The same things were measured in two ways. Each way mixes the same 11 hidden numbers, adds some noise and spreads widely along 6 directions of its own, which tell nothing about the thing.
In the rows, 128 means zero.
Some things both ways: the first way, then the second way.
[116 123 117 102 148  98 137 132 160 145 140 119 147 122 139 156  95 162
 147 146 129 129 149 174 108 124  98  86]
[112 252  51 177  92 137 163 128 160 172  97 107 125  60  94 220  99 159]

[135 140 148 106 122 121 118  81 199 170 123 149 156 139 181 137 162 161
 150 105  81 160 132 154 189 179  84 127]
[131 108 140  71 137  93 153 114 109 122 130 111 144 132 105 133 161 108]

[121 148 130 117 135 109 138  97 170 116 125 143 158 144 157 159 140 163
 150 117 111 134 149 153 174 175  62  88]
[175 126  98 113 111 176 136 118  92 111 101 134 162 124 140  94  54 101]

[129 140 142 110 132 122 146  72 177 169 139  85 119 122 146 114  91 102
 156 106 170 139 130 155 171 155 156 111]
[139 159 137 131 140  83  83 133 143  81 134 136 130 133 122 124 100 152]

[ 96 132 145 151 167 118  83 154 140  82 112 143 118 171 117 130 147 139
 167 120  79 137 143 150 145  83 118 124]
[121 139  89 139  89 128 134 104 153 181 138  99 129  98 130 173 156 149]

[126 155 150 153 136 125  93 113 121 140  84 162 115 150 104  86 109 112
 128  78 144 115 132 121 170 140 159 135]
[ 98 104 122 109 134 143 171 114 125 126 132 115 121 129 165 151 174 157]

[145 123 119 119 135  94 139 140 154 157 117 133 147 129 182 130 132 156
 145 134  88 161 119 153 145 140 165 135]
[136 128 156 141 123 146 190 137 165 115 136 139 113 113 117 146 130 136]

[136 114 147 157 146 149 103 155 142  97 121  90 110 154  96 140 110 109
 153 118 115 114 148 146 122  85 175 106]
[135  86 118 116 114 109  90 108 111 116 125  88 140 112 141 134 113  94]

[ 87 124 129  78 155 133 121 100 146 115 172 115 128 155 123 137  81 125
 123 159 188  90 135 170 128 111  50  88]
[138 202  75 135 131 106 133 130 138 160 110 100 119  87 102 181 126 124]

[129 113 120 150 110 123 139 134 129  65 113 124 129 108 109 128  82 102
 163 153 120  89 164 131 130 104 135  78]
[169 156 152 159 137 118  80 144 136  60 147 159 121 165 127 134 105 143]

[189 119 105 175 117  90  98 143 132 103  62 163 140 154 119 140 157 136
 137 105  70  86 124 102 150 160 103 101]
[112 116 105  66 101 148 136 142 103 105 122 127 158 117 137 122 130 118]

[132 112 123 121 123 135 150 153 161 123 153  77 131 125 175 163  89 128
 153 180 122 148 122 179 116 110 151  90]
[159 140 115  97 130 105 116 141 112 127 105 132 152  98 161 103  91  87]

[145 149 108 135 166  79 137 134 141 127 105 115 144 159 158 146 155 144
 142 102 114 127 108 139 165 181 129 106]
[124  96 113 132  91 119 198 127 101 107 126 144 145 103 145 132  93 165]

[ 78 161 137 112 139 129 120  96 132 142 148 102 120 146 107 145  93 129
 139 116 183 111 145 147 130 119 106  83]
[127 112 116 145 125 161  98 117 120 112 101 132 134 140 148  90  74 113]

[105 131 138 132 141 105 145 135 170 138 125 110 133 130 171 163 139 150
 158 131 119 146 128 180 155 144 130 109]
[132 137 119 113 112 112 126 114 120 147 100 115 155 152 113 119 126 131]

[134 103 126 180 107 120 147 140 138  79 115 104 114 119 111 134 102  96
 177 142 120 118 163 125 130  76 161 107]
[176 171 160 191 153 127  91 155 158  92 146 122 139 164  90 147  74 134]

[ 89 148 132 165 142  96 140 133 166 148 135  85 130 167 170 118 142 127
 211  88 117 194 125 165 174 132 212 141]
[ 63 118  83 130 124 116 141 168 112 164 118 130 145 113 127  97 125 159]

[132 147 123 144 131 134  99 123 110 146 113 117 114 157 104 135 117 103
 107 108 167  68 111 112 126 141 111  94]
[145 168 121 120 153  77 157 106 107 141  95  87 127 125  92 176 153 110]

[117 153 167 173 148 136 104 108 139 112  90 122  86 153  97 103  98  86
 150  83 167 125 140 145 177 121 165 118]
[182 189 114 107 149  80 107 106 119 131 103  55 162 124 125 168 143 109]

[ 73 144 143 123  94 160  85 105 124  88 139 166 139 161 101 105  93 127
 148 137 133  94 154 127 151  97  90 103]
[125 146 125 201 149 193 185 130 181 160 132 179  70 133 102 125 106 169]

[104 132 155 144 151 137 100 113 169  94 128 139 135 168 128 136 159 137
 172 100  86 137 160 152 172 123  91 118]
[ 81 110  69  98 128  97 127 109  88 168 117  83 131 110 126 152 166 129]

[ 71 149 139 147 116 126  86 110 136  90 128 114 105 176  92 131 117 116
 170 128 149 107 130 134 156  85 104  96]
[147 158 119 127 124 111 104 151 146 150 127 105 163 125  82 109 125 127]

[130 124 133 131 191 103 114 159 159 125 123 104 122 142 152 127 136 126
 162 129  85 153 118 168 132 113 151 124]
[161 155 122 107  90 122 115  99 151 135 131 150 130 109 121 147 107 106]

[105 137 118 111 174 104  91 136 139 109 139  99 118 180 140 133 142 125
 152 142 113 121  99 152 140 108 113 108]
[124 101 143  44 123 106 127 141 118 116 110 149 133 115 104  73 146  64]

[131 127 122 121 113 114  90  86 147 194 115 142 115 153 113 110  81 110
 120  99 194  63 123 158 136 167  91  95]
[183 131 146 113  85 121 108 125 154 104 147 142 153 152 157 122  97 109]

[146 121 115  98 119 111 143 102 147 170 131 114 126 111 170 136 107 126
 123 156 134 126 121 142 131 131 132 110]
[114 132 191  90 180  94 133 150 151  68 113 132 101 151 114 113 166  98]

[114 100 128 104  72 159 112  98 156 113 151 122 128 119 140 164 117 129
 144 187 102  93 160 138 118  83  76  81]
[170 165 123 151 145  93 101 110 174 139 127  90 118 121 104 135 132 138]

Other things, the second way, with their names:
k721: [111 121 150 132 149 136 114 162 126  87 127 113 147 145 139 126 103 118]
k76: [197  71 141  92  95 176 170  84 139 116 131 162 132 125 134  58  71  81]
k967: [151  98 122 130  87 144  80 104 108 106 127 153 160 165 151  99  64 129]
k626: [126 144 126  88 125 130 122 135 134 144 109 117 156 137  96 120 146 129]
k355: [105  76 189 115 150  88 135 113 123  89 135  98 133 165 131 157 172 134]
k284: [139 117 139  86 105 132 130 160 145  98 152 114 162 107 147 127 145 134]
k257: [109  95 187 163 172 126 128 147 175  97 142 173  77 167 124  92 142 166]
k236: [122 189  65  51 177 143 151 147  76 198  44  55 156 107  69 122 165  32]
k410: [110  90 101  92  96 154 130 101 155 163 130 122 145 121 188  94 119 151]
k629: [173 180 142 163 117 117  42 145 181  94 145 152 127 163 114 118  80 137]
k414: [ 84 152  91 130 134 169 171 134 147 150 114 119 132 107 133 134 148 200]
k865: [116 109  47  42  99 106 108 144  53 162 110  56 194  68 143 129 157  76]
k545: [115 143  83 148 110 140  90 158 134 120 129 104 131  94 112 136 102 118]
k56: [ 89 200 107 122 217 148 124 151 129 149  64  98 102 153  61 122 146 108]
k887: [183 123  86 124  95 127  97 143  95 127 128 113 174 100 147 112  80 102]
k50: [ 59 133 109  94 136 107 139 152 107  91  96 138 102 116 133 133 150 128]
k290: [107 127 115 131 118 156 168 124 144 137 111 121 114 116  64 123 133 133]
k340: [114  66 118 126 104 100 113 110 122  95 145 146 110 130 174 103 118 157]
k489: [139 116 114  88 128 158  79 118 100 100 117 161 129 155 182 100 105  94]
k73: [ 99 154 107 138 134 242 118 129 160 121  82 190  84 137 113  78  74 116]
k938: [ 87 197  62 142 138 132 148 148 135 159 103 149  85  77 132 158 132 138]
k254: [124 123 117 102 159  30 184 147  79 131 122  90 141  83  88 150 173 131]
k598: [148 142  95 156 108 115 131 132 130 139 166 122 132  98 126 174 135 167]
k663: [160  57 152 100 137 108 172 114  79  99 144 104 167 148 164 123 114 118]
k278: [122 132 132 143 129 102 158 133 141 161 126 132 121 125  75 137 138 139]
k357: [164 139 112 116 145 170 167 137 108 148 113 106 139 112 118 145 131  94]
k733: [116 219  80 124 145 142 102 151 122 150 101  98 122 116  91 189 171 112]
k671: [ 80 101 149 175 151  67 123 132 143 114 162 107  99 145 129 183 155 178]
k299: [131 153  99  82 128 139 174 136 107 138 104  95 147 115  96 140 150  93]
k298: [112  72 112  96 130 180  76 150  96 117 113 156 143 175 160  45  81  96]
k926: [120 151 125  82 123 129 162 140 143 135 112 155 114 109 128 124 153 109]
k343: [115 163 143  91 146 138 129 151 160 102 108 138 138 141 133  97 135 143]
k724: [174 123  98  95 120 151  85 113 110 100 109 133 143 127 174  89  86 111]
k527: [212  64 171 174  91 150 117 136 134 100 170 137 172 160 156  96  68 114]
k514: [115 112 106  91 104 123  94 121 127 110 112 101 130 116 178 126 143  95]
k273: [121 186  83 130 142 123 134 162 111 121 108 133 117  98 103 136 132 127]
k232: [186 113 125  82 135 150 143  93 118 117 117 124 147 128 156  90 134 117]
k460: [113 221  94  94 177  94 139 178 116 136 124 109 130 125  85 157 210 146]
k415: [159  99 103 164  96 182  86 111 121 109 116 151 126 140 139  83  61 117]
k176: [169 111 140 139 156 108 114 126 125 122 156 116 140 145 130 126 138 152]
k509: [157  93 135  94 125 166 106 111 114  74 105 143 130 136 138  74  84  85]
k61: [ 91  95 161 144 128 112 131 186 137  95 152 148 136 144 138 135  98 146]
k564: [ 63 114 106 100 128 147 193 124 133 165  97 123 110 115 169 124 170 127]
k728: [206 198  73 101 119 102 162 114  99 191 110  52 194  90  97 170 144  99]
k726: [122  91 118 101 102 161 113 123 112 126 115 126 158 131 191 104  95  92]
k371: [127 122 140 146 120 152 127 114 148 106 118 187 100 142 141 100 106 147]
k837: [128 126 120 103 127 151 132 129 107 144 129 140 132 137 125 143 151 102]
k697: [151 111 134 139 164 135 149 142 100 137 134 139 118 133 118 133 125 100]
k3: [126 106 114  94 166 116 142 113  92 114 137 120 124 130 139 129 143 132]
k898: [145 121 124  96 151 150 172 104 126 115 101  84 137 128  99 107 130 115]
k252: [122 133  91 144 143 148 167 118  86 118 105  83 135 117  91 154 110 123]
k302: [121 121 168 137 163 146 126 150 120  83 115 136 119 174 127 130 130 114]
k858: [106  58 143 131 110 140 118 128 136 130 148 110 124 145 152 137 137 106]
k486: [ 86  90  85 100  93 146 133 158 140 134 146 119 143  97 166 107 110 154]
k359: [124 132  96 127 108 199  80 107 167 144 111 126 107 133 133 104 113 108]
k19: [152 206  92 104 129 111 153 128 144 160  86 100 130  89  56 144 146 111]
k528: [139 206  80 118 142 107 143 114 138 168 111  92 125  91  93 175 150 125]
k662: [131 161 100 162 104 122 175 149 145 133 116 145 135  85 139 129  68 156]
k282: [ 74  84 120 126 116  88 144 150 101 128 131 100 137 122 125 137 138 113]
k970: [130 156 123 154 132 122 162 129 141 110 116 151 104 122  90 123 109 143]
k925: [ 71 100  97  62 151 105 186 160  60 150 112  89 162  85 141 146 169 105]
k909: [115 130 129 120 146  95 149 142 131 117 155  95 154 116 107 148 169 186]
k828: [111 161 108 104 142 137  61 161 122 122 131 119 115 110 116 162 153  65]
k334: [ 72  77 156  60 130  54 153 153 117 129 148 101 140 125 133 153 213 121]
k994: [128 169 132 115 167 133 163 152 129 139 108 152  98 116  93 132 159  97]
k67: [153 114 114 153 116 119 137 103 122 103 125 121 125 140 152 118 107 146]
k383: [199  50 152 139  97 106 178  90 104 118 172 109 173 138 161 133 112 151]
k644: [ 91 132  85 128  90 178 100 124 134 131 125 169 121 147 151 117 117 170]
k580: [143 175 121 136 154 173 208  86 126 140  43 139 114 125  47 105  46  90]
k998: [139 131 110 112 153 114 113 152 132 156 135 116 140 117 134 104 151 132]
k794: [127 175 103 100 170  89 114 150  88 123  85 122 124 112  94 124 131  81]
k761: [204 103 176 136 120  94 212  98 109 112 148 132 158 146 118 154  95 120]
k40: [142 156 151 187 113 133  46 150 177  77 177 159 103 154 141 181 114 154]
k11: [140 107 152 154 115 163 137 140 156 123 133 136 136 170 155 112 113 140]
k901: [111 105 127 107 159 107 209 153 114 118 125 129 131  99 143 108 153 166]
k792: [187 165 123 135 109 138 102  96 145 102 113 122 132 137 115 128 110 117]
k963: [ 94  58 162  90 125 138 162 135 116 108 133 162 136 169 162  84 115 115]
k838: [143 145 127 140  99 139 103 144 142  95 155 145 129 112 164 166 107 119]
k121: [180 161 106  96 121 120 118 153 128 118 124 124 153  98 167 107 132 103]
k928: [136 131 132 141 124 108 144 108 147 162 130  93 124 128 152 181 151 116]
k315: [159 143  96 154 111  82 156 113 141 143 133  70 140  87  93 157 132 164]
k762: [186 180 146 102 143 124 136 134 142 133 121 126 135 123 108 150 139  80]
k616: [ 94 137 129 142 146  83 117 167 122 128 135 116 137 126 125 153 131 144]
k446: [187 114  97 100 103 114 107  92 118 150 154  79 179 117 176 144 145 152]
k602: [200 152 124 138  88 115 107 121 155 102 147 141 131 107 124 139  85 115]
k422: [ 83  59 106  53 137 176 112 167 106 108 133 172 126 119 169  32 126 109]
k694: [147 129 168  77 162 138 111 132 114  75  77 105 132 176 105  93 139  44]
k428: [125  68 105  80  64  99  96 100 111 135 166 100 165 112 192 150 176 139]

Some of these things the first way, each followed by its name:
[126 131 103 154 168  81 137 153 134 101 121  89 118 157 151 141 132 118
 176 133 110 146 123 149 133 113 156 104]
k662
[ 85 136 142 110 140 122 134  96 157 136 143 114 129 127 139 122  99 124
 169 115 145 131 166 175 152 131 149 101]
k67
[128 105 113 157 150 112 118 188 128  81 130  87 124 161 121 155 127 126
 163 151  99 115 126 147 105  79 162 102]
k865
[ 71 138 143  97 176 110 133 105 152 133 161  77 113 158 143 119 119 120
 167 118 162 147 126 172 165 109 176 127]
k315
[125 134 119 127 144  84 147 113 131 167 112 104  99 116 151 107  94 101
 136 129 177 130 105 144 147 125 182 128]
k343
[133 137 130 141  94 114 126 100 151 119 107 132 135 121 139 130 146 130
 160 129  88 136 134 100 169 120 133 121]
k909
[170 116 146 169  86 147 115 146 139 140  84 123 118 104 111 148 115 120
 125 124 102 104 137 116 124 113 179 111]
k355
[144  99 107 130 101 119 132 139 149 107 136 119 148 137 170 127 127 126
 168 160  75 130 133 138 139 112 155 117]
k422
[102 121 131 139 134 142 112 153 128 100 142 109 125 147 111  94  53  98
 168 138 145 114 149 167 117  91 184 100]
k938
[117 128 124 162 123 120  82 122 148 105 118 128 129 178  98 150 149 135
 176 102  91 105 161 129 130 106  88  92]
k282
[141 119 123 149 175 105 141 164 148 111 129 114 143 150 158 120 128 135
 168 125  83 175 135 150 132 108 163 138]
k828
[ 93 156 142 124 192  89 115 125 164  85 119 129 128 180 168 128 164 150
 176 113  92 177 120 170 201 138 118 128]
k19
[ 85 147 128  82 202 101 112 124 122 180 154  94 110 159 126 116 104 122
 106 122 204 104  90 162 119 122 124 123]
k428
[136 128 154 157 120 150 112 125 152  69  98 137 121 146 117 119  90 105
 156 119 122 110 154 159 179 138 149  95]
k724
[168 111 129 160  88 125  97 119 160 193  92 144 122 141 161 129 149 125
 139 102  89 122 125 137 143 149 153 133]
k410
[ 60 171 143  89 178 122 115 112 125 111 149 109 118 148 118 120  85 123
 134 136 181 119 120 160 148 117 113  94]
k371
[110 160 116 128 183  90 130 119 123 147 132 111 135 175 146  98 142 117
 143  87 152 139  98 122 164 153 148 141]
k598
[130 108 131 115 128 133 123 114 168 111 138 117 140 135 153 141 128 126
 162 137  91 117 156 163 149 132 124  97]
k340
[118 135 133  95  89 118 159 110 149 178 133 128 147  97 166 135  90 156
 120 151 157 135 120 149 148 146 157 119]
k414
[108 123 120 118 170 103 141 131 142 159 149  92 121 127 160 112 122 111
 160 132 127 150 125 151 122 101 173 136]
k528
[137 124 144 145 104 143 129 147 159 140 128 110 141 136 137 129  90 136
 148 130 125 145 128 153 138 122 177 119]
k925
[108 143 151 186  94 152  74 135 134 102  99 153 119 186  95 119 113 122
 160  93 125 108 146 137 158 116 131 109]
k236
[137 118 145 170  89 135 134 118 184 132 113 140 150 154 161 131 124 135
 177  93 110 142 156 171 184 172 149 119]
k298
[181 113 128 149 105 117 159 134 171 159 105 141 162 113 172 125 103 143
 148 111 100 151 141 155 152 177 170 126]
k40
[126 132 140 136 152 122 101 126 148  84 111 150 130 152  99 115  82 129
 153 123 125 117 157 154 145 116  95  96]
k838
[126 131 136 158  60 137  97 115 135 160  94 164 126 146 108 123  81 130
 130 105 165  81 142 146 144 149 134  99]
k11
[151 122 125 116  83 152 102 113 132 140 119 120 133 124  99 142  81 121
 115 136 141  58 141 125 113 134 130  71]
k509
[146 113 138 163  68 166 122 149 164  97 122 108 147 126 135 142  82 119
 178 142  86 123 158 157 136 126 180  82]
k794
[123 156 110 160 162  95 127 143 125 118 121  94 130 188 142 133 141 121
 159  95 138 134 107 134 155 151 154 109]
k887
[102 117 116 112  99 130 112 117 143 107 144 115 139 118 117 138  96 126
 169 157 107  90 163 142 113  98 121  73]
k970
[127 133 124 125 105 124 106  94 154 151 134 123 144 171 110 125 103 137
 157  92 146 107 151 142 146 148 124  98]
k545
[122 121 126 164 177 108  88 148 122  73 106 148 113 190 110 143 171 132
 145 116  91 113 140 125 139  87  74 123]
k858
[111 175 119 135 178  79 105  86 114 140  95 148 107 178 120 130 154 128
 120  78 163 106 121 116 168 162  67 108]
k694
[139 128 143 110  85 159 126  74 162 170 137 134 148 114 139 111 104 114
 134 114 130 107 149 122 154 153 121 115]
k3
[ 92 114 117  79 194  95 120 129 154 118 161 105 130 141 171 137 156 139
 161 161  81 144 130 168 127  91 111 119]
k76
[141 139 156 180 106 146  92 137 158 128  87 112 120 129 100 136 123 119
 177  83  78 127 161 135 141 124 197  99]
k580
[130 149 154 116  86 131 121  96 179 195 114 137 145 141 160 137 108 157
 121 106 161 130 102 165 185 193 127 119]
k626
[ 91 151 165 125 171 128 120  86 156  97 125 131 113 159 115 115 117 116
 148 101 164 132 144 152 190 128  91 121]
k663
[135 124 140 129  77 159 130 130 176 124 144  90 155 132 164 145 112 134
 172 144  86 144 133 152 156 135 184 101]
k254
[105 121 151 125 108 148  84 112 149 146 124 146 124 148 102 112  87 131
 146 111 138 102 162 163 133 110 141 109]
k359
[144 123 142 173 121 127 115 152 157 154  99 122 122 136 130 130 100 129
 159 101 113 143 147 164 128 128 187 115]
k726
[119 121 141 112 149  98 152 104 173 139 125 122 133 111 178 131 155 145
 169 123  81 176 154 157 170 121 167 141]
k898
[ 97 139 119 122 121 123 128 125 126 120 144 102 134 144 115 103  61 108
 162 126 171 105 136 152 135 125 175  93]
k273
[100 138 168 169  81 161 102  86 157  60 105 169 121 148  96 124 111 117
 172 114 116 119 187 129 189 104  84 102]
k56
